The rows come from 5 hidden closed curves, with some noise, and rows from the same curve form a group. Each curve winds through 8 dimensions. The rows are also pushed far along 4 directions, which tell nothing about the answers.
Known rows, each followed by its group:
[ 14 -28   2   4  -9  11 -14  23 -11  20 -10 -11   2   6 -15   1   8   2
   3  -1]
z590
[-14  -7   4  -5  -5 -14  -9   1  18   1  -1   3   1   7   3   4  -7  -9
  -1   2]
z590
[ -8   9   7  -9  21   6   4   1  -5 -15  17  10 -15  12   0   8  -1   6
   6  15]
z567
[  5  36  -6  14 -17  -4  -7 -27  11  10  17  17  13 -17   1  -1 -10   7
  -2  11]
z771
[ -9   6  10 -12  12  10 -21  -4 -11 -15   2  -6  -3   2   2   8  -5  -1
   2   1]
z984
[ -9   1  -8   4   6   3 -14   8 -12 -13  15  27 -19   3   6   3   8  -6
   8  17]
z771
[ -5   7  -3   1  -5  -1 -15 -15   7  -2 -14   7   5  -4  21  -4  -1 -26
   2 -10]
z292
[ -7   5  -5  -3  19  -3   9  -4  -1 -19   1  10 -14   9   2   0   9  -2
   0  15]
z771
[-22  17  10 -23  -4   9 -22   4  -7 -17 -16 -41  -2   4   3  14  -6  11
 -15 -15]
z590
[ -4 -14  -3   3  -8  -1 -11   9  -4   1  17  18  -5  -2   4   0  -2  -4
   8   6]
z984
[ 38  -6   1  21 -10   3  24  -2   3  42   1  15  29 -26 -11 -13 -10   5
  13  -6]
z984
[ -1  -8  -8  20 -10   6   1   9   4  -7 -11 -16   5   0  -6  -5  -2 -13
   4  -8]
z984
[  9 -13  -5   4  -9 -11   7  16   1   6   4  -8  -1  13  -9  -2   6  -7
  -7 -15]
z984
[ -6   5   1  -2 -10 -13 -12  -4  21   4  -9  -5   6   4  -3   4  -9  -7
  -3   4]
z590
[  5 -46  -3  -2   3   1   5  27 -19  16  31  52  -1   1   9  -1   2  -3
  21   2]
z567
[-63   1  16 -15  15   2 -34   2   7 -29 -18 -15 -22  35  23  18  -4 -20
  -1   2]
z567
[  6  -3   1  -5   0  -3  14  -4   2   6   3  -6   8   8 -11   3  -3  18
  -9   3]
z292
[ 36 -23  -7  -5   4   0  29  17  -5  16   7  21  22  -1 -10  -2   5   8
   7 -11]
z567
[  2  -7  -6   2   9  -2  20  -3 -16   4  12  27 -17 -12  15 -12  11   2
   4   6]
z590
[ 10  50  -1   0   1   1  -2 -21   0  -8  14  -4  -2 -13  -7   2 -18   9
  -2  12]
z567
[ 25   0  14  -4  -7  11  10  18  -2  21   2 -30  12  -3 -18   2  -5  14
   0 -20]
z567
[ -1  15  15 -12  -7  -4 -20  -2  10   6 -23 -34  19  -7 -12   8 -14   5
 -10 -14]
z984
[-19  -8   2  -4  -3   4  -4  -2  10  -1 -15  -6  -6   4  16   1  12  -2
  -3   2]
z292
[  6  -9  -2   9  -5  -3   6  17   1  13   5  14  11   8 -13   6   8  10
   3   1]
z771
[-11 -24   1   2   2  -1 -17 -16  17  -1  -3   4  -5  37   6   4  11 -22
   0  12]
z771
[ 24  25   5  10  -7   0   5  -2  -5  15  -1 -15  11 -21 -10  -8 -13  -3
   2 -20]
z771
[  8  11   3   3 -11  -2   0   5   0  17  12  -6  -8   7  -3  -1  -7  -1
   0  -4]
z292
[-12 -55   2  -3  24   7  18  36 -25  -1  -3  11 -24  24   7  -1  29  -3
   8  -5]
z590
[  6  -1  -2 -10   7   0  13 -10 -11  -2   1   3   2  -3   8  -3   4   5
  -6  -9]
z771
[  8 -28  -7  28   7   0  12  -4  -4  11  15  39   6   0   1 -12  -1 -18
  20  10]
z590
[-13  15  10 -15   0  -2 -12  -5  -3 -11   3 -24 -13   1  10   3  -1  -1
 -11 -14]
z590
[ -5  -3   5   4  -9   0 -10  -3   6   9   6   7  11  -5   7   1 -18 -12
   9  -6]
z567
[ 12  33   3  -9   4  -6  21   4 -26   5  39  17 -15 -48  -7  -4 -16  40
   1  12]
z984
[  3 -51 -12  11  -3   7  10   4  -8  12  21  47   5  15  23  -8  14 -20
  15  -5]
z590
[  2  -5  -3 -12   0   4  -8  -1  -6  -5   3  -2 -19   6  11  -3  12  -6
  -3   3]
z984
[-24  33  13  -7  -2 -13 -11 -22  17 -10 -13 -42 -12  10   6   3 -12  -9
 -17 -11]
z984
[ -4 -23  -3  -2   9  -9   9  27 -20 -10  15  10 -17   1  -3  -1  10   2
   1  -6]
z590
[ -3 -10  10  -4   5   0  15  35  -6   3   1 -24 -10  21 -13   6  -1   3
  -1 -17]
z292
[ -9   1  -3   5   7  -3  10   0 -10 -12   5   8   6  -7   0   0  -9   1
   3  -6]
z590
[ 14 -47  -8  -2  -5   9  12  30 -21   9  19  23   8  11   2   1  15   3
   6 -19]
z590
[ 10   2   4  -5   4  10   3  36 -10   5  -9 -18  -5  24 -16  10  12   8
  -1 -10]
z292
[  4   1  -2   0   6  -2  10 -21  18   2  -8  10  16   6  10  -2  -5 -13
   4  -1]
z567
[ 19  15   0   6 -10   5  -9 -10   0  15  10   1   9   6  -5   1   2   0
  -3  -4]
z771
[ 36  14  -8  12 -22   0  -9 -14  10  22 -19  -5  32 -15   1 -10  -7 -25
   1 -27]
z292
[ 12 -16  11  13   2  11   0   0  20  14 -34 -42  11  45  -9   0  12 -31
  -2 -23]
z984
[-20  -5   9 -23   9  -7 -12   3  -6  -4  10  22 -12  -4  13   9   1  12
   0  14]
z984
[ 14  16  -4   7  -7  -5  10   5   6   5  -2  -2  -6 -20   0 -11  -3  -5
   5  -1]
z771
[  2  23 -11  -7   9 -15  12   9 -11 -16  41  43 -20 -18   0   2  -4  16
   5  21]
z292
[ 10   2  -8 -17  -1  -7   5  20 -13   6  17  30 -12 -13  -4   5   6  28
   0  22]
z590
[ -1  27  -7  11   2  -9   4 -20  13 -16  11  15   0 -22   6  -7  -9  -9
   5   9]
z292
[  8 -17 -15  22  -7   7   9  -2  -2   5   7  28   9 -10   9 -11   1 -14
  15   3]
z984
[ -3  18   3  -7   2  -5 -14  23  -7 -20 -16 -43  -6   4 -26   9  -3   7
 -12 -10]
z590
[ -4   5  11 -18 -10   6 -17  50 -14 -13  -5 -52   0   4 -33  20  -6  27
 -12 -20]
z984
[-12  18   5   4  -3  -5  -2  -7  10   5   4  -8 -14  12   9  -1 -12 -14
   1  -1]
z292
[-20 -19  -6  11   3   2 -21   7   3 -11  -4  22  -9  20   9   4  10 -24
  12  13]
z771
[-35  -4   1   4   7   8 -27 -33  10 -18 -26  -9  -3  28  23   1 -16 -37
   4   9]
z567
[ 37  14  -8  18 -36   6  -3 -32  15  28  -3 -17  26 -20   0 -17 -12  -9
  -6 -15]
z771
[ 20 -34 -10   5  -4  -7  21  17  12   8  -1  13  10   6   1  -7  14 -17
   7 -14]
z292
[ 21  -6   1   8   1   4  11 -19  -6  17  17  10   2  -2   1 -10   2   1
   2   1]
z292
[ 38  -2  -8  16  -8   6  14  18  -6  27  -4   7  16   1 -11  -5   5  -9
   9 -18]
z292
[ -1 -13  -2  -2  -8   7  -6 -10   7   5  -5 -10  -7  13  14  -5   8 -13
  -2  -3]
z771
[-19  13   1 -19   6 -11   4  10   7 -27   6  -4 -18  -2   9   6   5   7
  -6   0]
z292
[-21 -28  -2   2   3  -4 -18  22   2  -7 -10  15  -4  20   4   8  11 -17
   8   3]
z771
[  5  -8   3  12 -11   4   1  -7  -3  20 -21 -21  14   0   4  -9  -8 -13
  -2 -23]
z567
[ -4 -13  -2 -15   3  -1 -19  12  -9  -9  22  22 -22  14   6   7  15  -4
   3  13]
z292
[  2 -15  -2   0  -6   4   2   7   3  17 -22   0   9   0   1   0   3   3
   2   1]
z590
[-10  -7  -4   7  -3  -3  -8  25  -3  -2  -8  -4  -5  15 -11   7   3  -4
   2   0]
z567
[-10   5   3 -13   7   6 -15  22   3 -33 -29 -53  -1  26 -26  17   8   7
 -16  -4]
z771
[ 45   8   2   6 -27   4  12  -4  19  30 -22 -47  38 -13 -25  -6 -12   7
 -11 -27]
z567
[-12 -12   8   4  17   8  -7  -5   7  -4 -15  -1   9  37   5   8   9 -20
   4  -8]
z984
[-10  -1   5  -9  -3   0 -13  17  -5   0  -3  -4   4   6   1  10  -8  -3
   2 -15]
z567
[-27   6  10 -16  13   7 -25  -2 -12 -24  10   6 -11   3   8  13  -6   4
   3  12]
z984
[ -6  55  -3 -16   4 -15  -7 -33  -2 -25  32  19  -5 -37   1   3 -30  21
  -6  24]
z567
[  8 -53   4  11   2   8  12  -7  17  24  -7  13   8  24  12  -9  10 -26
  15   1]
z567
[ 21  17 -10  -9 -17 -11  19  15   0   8  -6  -6  13 -33  -8  -4  -4  22
 -10 -16]
z771

New rows. What belongs after each?
[ -3 -12  11   8  15   6  -4   9   2   2 -10  -5   8  19 -16   8   2  -5
   8   4]
z984
[-21 -35   3   2  14  -2  10   5  -1   1 -17   7  -5  21  15  -1  14 -13
   2  -7]
z567
[-10  14   3   6  -1  -7   4  -9   9   7  11   4 -16   8  13  -4 -10 -14
   4   2]
z292
[ -2 -37  11  -8   6  -7  13  20  -8  20   8  15  -1   1   0   0   5  10
   6  -5]
z590
[  3 -12   9 -12   6   6  14   5  -4   8  22  10 -10  -2   6   0   4  15
   6   7]
z567
[-17 -21   7  -4  18   0  20  23  -8  -6  12   2 -23  19   5   2   7   2
   6  -2]
z292
[-23 -13  -1  -9  13   0   1  22 -15  -9  30  38 -22  14   3  13  17  23
   4  22]
z771
[-14  28   5   5  -3  -3  -5   9   2  -5   7  -4  -4  -9  -7   7 -12   9
   3   4]
z567
[ 12   7   3  -2 -16   9 -18  -4  -3  14 -18 -24  12  -9  -5   0  -5   3
  -6  -9]
z590
[ -7  34  -5  13  -3 -21   3 -37  35   7  -4  27   2 -11  18  -8  -7 -19
   3  16]
z771
[  7   2  -5  20  -2  -6   1  -3  21  -1 -10   0  13  11  -8  -3  -7 -27
   8  -3]
z292
[  3   8  -5   7   6  -7   7   6   6 -14   5   6   0  -6  -8  -1  -2  -6
   5   1]
z292
[ 25 -17 -10 -11  -7  -6  24  28 -11  13   4  13   2 -15  -1  -5  12  14
  -2 -13]
z771
[  5 -27  -7  28  -3   7   4   4  -6  15 -16  -2  11   9 -10 -10  -6 -17
   9  -1]
z567
[-10  15  -4  11 -10  -5 -17 -33  21   1   3   9   2   4   6  -1  -9  -9
  -1  24]
z292
[ 15  17   9 -15  -9   3  10   3   4   6   1 -30   7 -14 -13   3  -8  26
 -11  -8]
z567
[ 16  -1   5   1  -1  -1  -6  -4   4  18  -1   4   6  13   4  -1   7 -17
   1 -13]
z771
[ 31   1   1  21 -30   6 -16   0  10  31 -21 -30  26 -12 -22  -7 -10  -7
   0 -12]
z590
[ -2   8   2  -3   6   8   0  16  -3   1  -5  -2 -12  22   0   8  11  -1
   2   2]
z292
[-20  13  16 -17   3  -5 -23  -7   8  -4 -16 -21   4  -2   1  11 -11   3
  -8  -2]
z984
[ 16   0   2  26 -13  -1  -4  -9  28  26 -21  -8  31   9 -14  -2  -6 -18
   6  -6]
z984
[ 13  -5   1  -6 -10   4   6  20  -4  18 -20 -14  14  -9 -12   3   0  19
  -4  -8]
z590
[-7  2  9  5 16  3 -4  0  0 -4 -2  2  2  9 -9  6 -1  1  7 11]
z984
[  4  13 -10   7 -17  -7  -7 -23  23   1 -27 -12  20  -4   9  -5  -1 -18
 -10 -14]
z984
[-14 -13   6   3  -4   7 -22  14  -2   2  -5 -13 -12   9  -5   6   5  -1
   3  10]
z590
[  4  19   2 -10  16   4   8   1 -12 -11  28  18 -14  -2  -4   5  -4  16
   6  17]
z567
[-19  -1   3  -3  -2   1  -2  -7   8   5 -20  -3   0  -1  13   0  -1   1
  -1   5]
z590
[ -4  29  13  -8  -9   2  -9  16   2   4  -5 -47  -9  13 -15   9 -13   7
 -10 -14]
z292
[-39  -3   4 -15  19  -6   5 -16   1 -18  15  16 -25  16  17   7   0  13
  -4  26]
z292
[ 40 -19   0  -2  -4  -7  33  19 -22  41  30  37   9 -33 -11 -10  -1  31
   7  -1]
z590
[  2  -1   2 -21   4  -8  -1  13 -29   2  34  19 -14  -3   0   5  -9  16
  -3  -2]
z292
[-32  38   5  -7  18  -1 -12 -22  16 -39 -20 -27 -18  14   4   8  -2  -5
 -11  15]
z771
[ 23  -6  -7   1 -10   1 -15  -4  -2   9  16  17   1  -5  -3  -4   9  -7
   3   5]
z292
[ -5 -22   2  -4   3   4   7  12 -25   9   7   8 -11  -1   8  -4   2   7
   2  -8]
z567
[  3  12   8   9 -15   5  -8 -12  12  10  -7 -36  -2  -1   2  -8 -13 -16
  -1 -13]
z984
[  6   6  13   0  -1  12   1  -5  -3  10  -3 -25   0   0   2  -4 -10  -5
   3 -13]
z984
[-23  -8  -7   1   8  -8  -4  -1   1 -14  15  35 -11  17  15   5   9  -9
   2  11]
z984
[ 10  -6   7   3  -4   0  12  28  -1  13  -4 -27   1  17 -15   2  -5  -2
   0 -22]
z292
[  3 -20  -2   1  -4   8 -15  -5  -8  15  -4  13  -1   1  10  -4   6  -8
   5   7]
z590
[-23 -12   5  -3  14   7 -16  -3   1 -24   0  -2 -18  10   7   5  17  -6
   2  14]
z292
[-12  -1   9   6  15   5  -6  10  -9  -8  -2 -10  -9   8 -16   6  -4   4
   5  10]
z590
[ 27 -11  -5   1 -23  -4  -3   2  11  27  -8   3  20 -11  -2  -6   3  -4
  -1 -11]
z984
[  8  -5  -3  -4  -7  -1  -3  12   7  14 -17  -2   6   5 -10   4   3   5
  -1   6]
z590
[-10  -8 -13  -8  17 -16   4 -21  -3 -15  38  72 -14  -8  23  -4  -2  -5
  11  34]
z567
[-10  -6   7  13   4  -2  13  -3  16   6  -9 -15  -3  17   5  -6  -7 -20
   5 -12]
z292
[-12  -2  -3 -11   0 -10 -11   6   8 -13  10  11 -15  10  11   4   4 -15
   1   3]
z292
[ 16   3  11   8  -7   9   3 -10  12  22  -1 -14  11   2   0  -5  -7 -10
   6 -11]
z567
[ 10 -25   3   3  10   5  11   8   0  12   2   3 -12  35   4  -2  21 -15
   4  -4]
z984
[ -7  -7   4 -12  -8  -3 -14   4  11   6 -11  -4   1   3   7   4   5  -1
  -4   0]
z984
[ 27  18   0  10 -14   4 -11 -15   7   7 -14 -29  35 -10 -24  -1 -31  -8
  -1 -14]
z567
[  5  -3   5  -2   1   9 -18   1  -7  -1   0  -3  14  -2  -6   5  -9  -3
   5  -5]
z984
[-22 -18  12 -19  20  -5  -7  20  -6  -4   1  14 -22  28  15  11  17  -9
   3  -4]
z771
[-15 -35   3   4  13  -3 -11  -3  19 -12 -24  -3  13  36  -1   5   3 -30
   5   0]
z567
[-21  15  -2 -12   2  -4 -10  -9   8  -5  -7  13 -15   0  12   5  -1   7
  -1  27]
z590
[ 15  -1  -1  16  -8   6   9   0  -6  15  -2   3   8 -23   3 -11   2  -3
   7 -12]
z292
[-9 -8  3 11 -4 -4 14 -2 19 11 -8  5 15 -9  3 -4 -9 -4  9 -2]
z567
[ -4  11  -6  31 -12 -13   0 -49  26   6  -9   8   9 -17  23 -22 -15 -43
   4  -6]
z590
[  7  -8  -2  -5 -10   7  -9  -2  -9   9  -3   0   9  -6   7  -2   0   1
  -2  -9]
z590
[ 35 -15   0   5  -5   8  19   7 -19  29  24  15   2 -16  -1 -13  -2   3
  11 -11]
z984
[ 21  26  -3  -3  -5  -6  -2 -13  -2  -3  13   0  19 -25 -18   0 -26  11
  -1   2]
z567
[ -3  -8 -10  -2  -6  -8  -5 -12   6  -9  -6   5  12  -3   1   0  -4  -3
  -7   2]
z771
[ -7  11   0   2  10   0 -11 -23   5  -3  -1   8   2  23   0   5  -7  -9
  -1  15]
z292
[-11  14  -2 -10  13 -18  11   6   8  -5  11  31 -18   2   9   4  10   5
   2  16]
z771
[-25  -9 -12   3   4  -5   5   1 -18  -7   7  27 -21  -8  15  -4  -1   8
   1  20]
z567
[ -3  -1   6  -7   5   2   7  50 -19  -2  16  -3  -7  -1 -22  14   0  27
   4  -4]
z567
[ -6 -51   1 -13   5  14   6  50 -25  -6   9  -2  -4  29  -4  12  20   9
   2 -22]
z590
[ 17   3  -4   7  -8  -7   8  10   3  19  16  25   7  -7 -11   0   2  12
   6   8]
z984
[ -5 -13   0   7  11   7 -11  -9   4  -5 -46 -21  13  20   2  -1   1 -25
  -1  -8]
z590
[ 16  41  -2  -4 -11  -7   9  12   0  -1   1 -22  -8 -34 -12  -5 -10  16
  -5  -7]
z771
[  8  -4   8  -4   6   7  -3  -6 -14   8  13  -4  -7  10  -3   1   4   7
  -3   1]
z292
[  3   5  11  -9   9   8   6   4 -14  -1   9 -21  -9   4  -9   4   4  20
  -7  -3]
z292
[ 14 -31 -10  14  -5   6  15  38 -17   1   6  -5  -1  -2 -18  -5   7   3
   6 -10]
z984
[ -1  41   8  -5 -25  -3  -2   0   8   5 -19 -48  20 -33 -12   3 -23  26
 -16 -23]
z590
[ 17 -21 -18  12   5  -2  18 -16 -14  11   4  46  15 -15  14 -15  -1 -13
  10   0]
z590
[ 18  -1  -1   8  -8   5  17  11   5  21  -5   6  13 -14  -7  -3   4  13
   6   0]
z984
[ 19 -32 -12  -1  12   4  13  15 -27   6  -7  26   7   2  -2  -4  11  -1
   5  -3]
z590
[  2  60   5  -7  -7  -6  -1 -21  11  -5   8 -26 -15  -7   1   0  -6  10
 -16   1]
z984
[ -8 -19   7 -11   8   2   6  38 -17   5  19   4 -28  26  -2   8   8   7
   4   0]
z292
[-23  18   5   1 -14  -7  -5  -4   6  -5  11  -5  -5 -22   9  -1 -15  10
  -3  -1]
z590
[  9  -6   4 -20   3  -2  -7  26  -5  -6   6 -16  -9  22 -20  15  14  16
 -11  -1]
z771
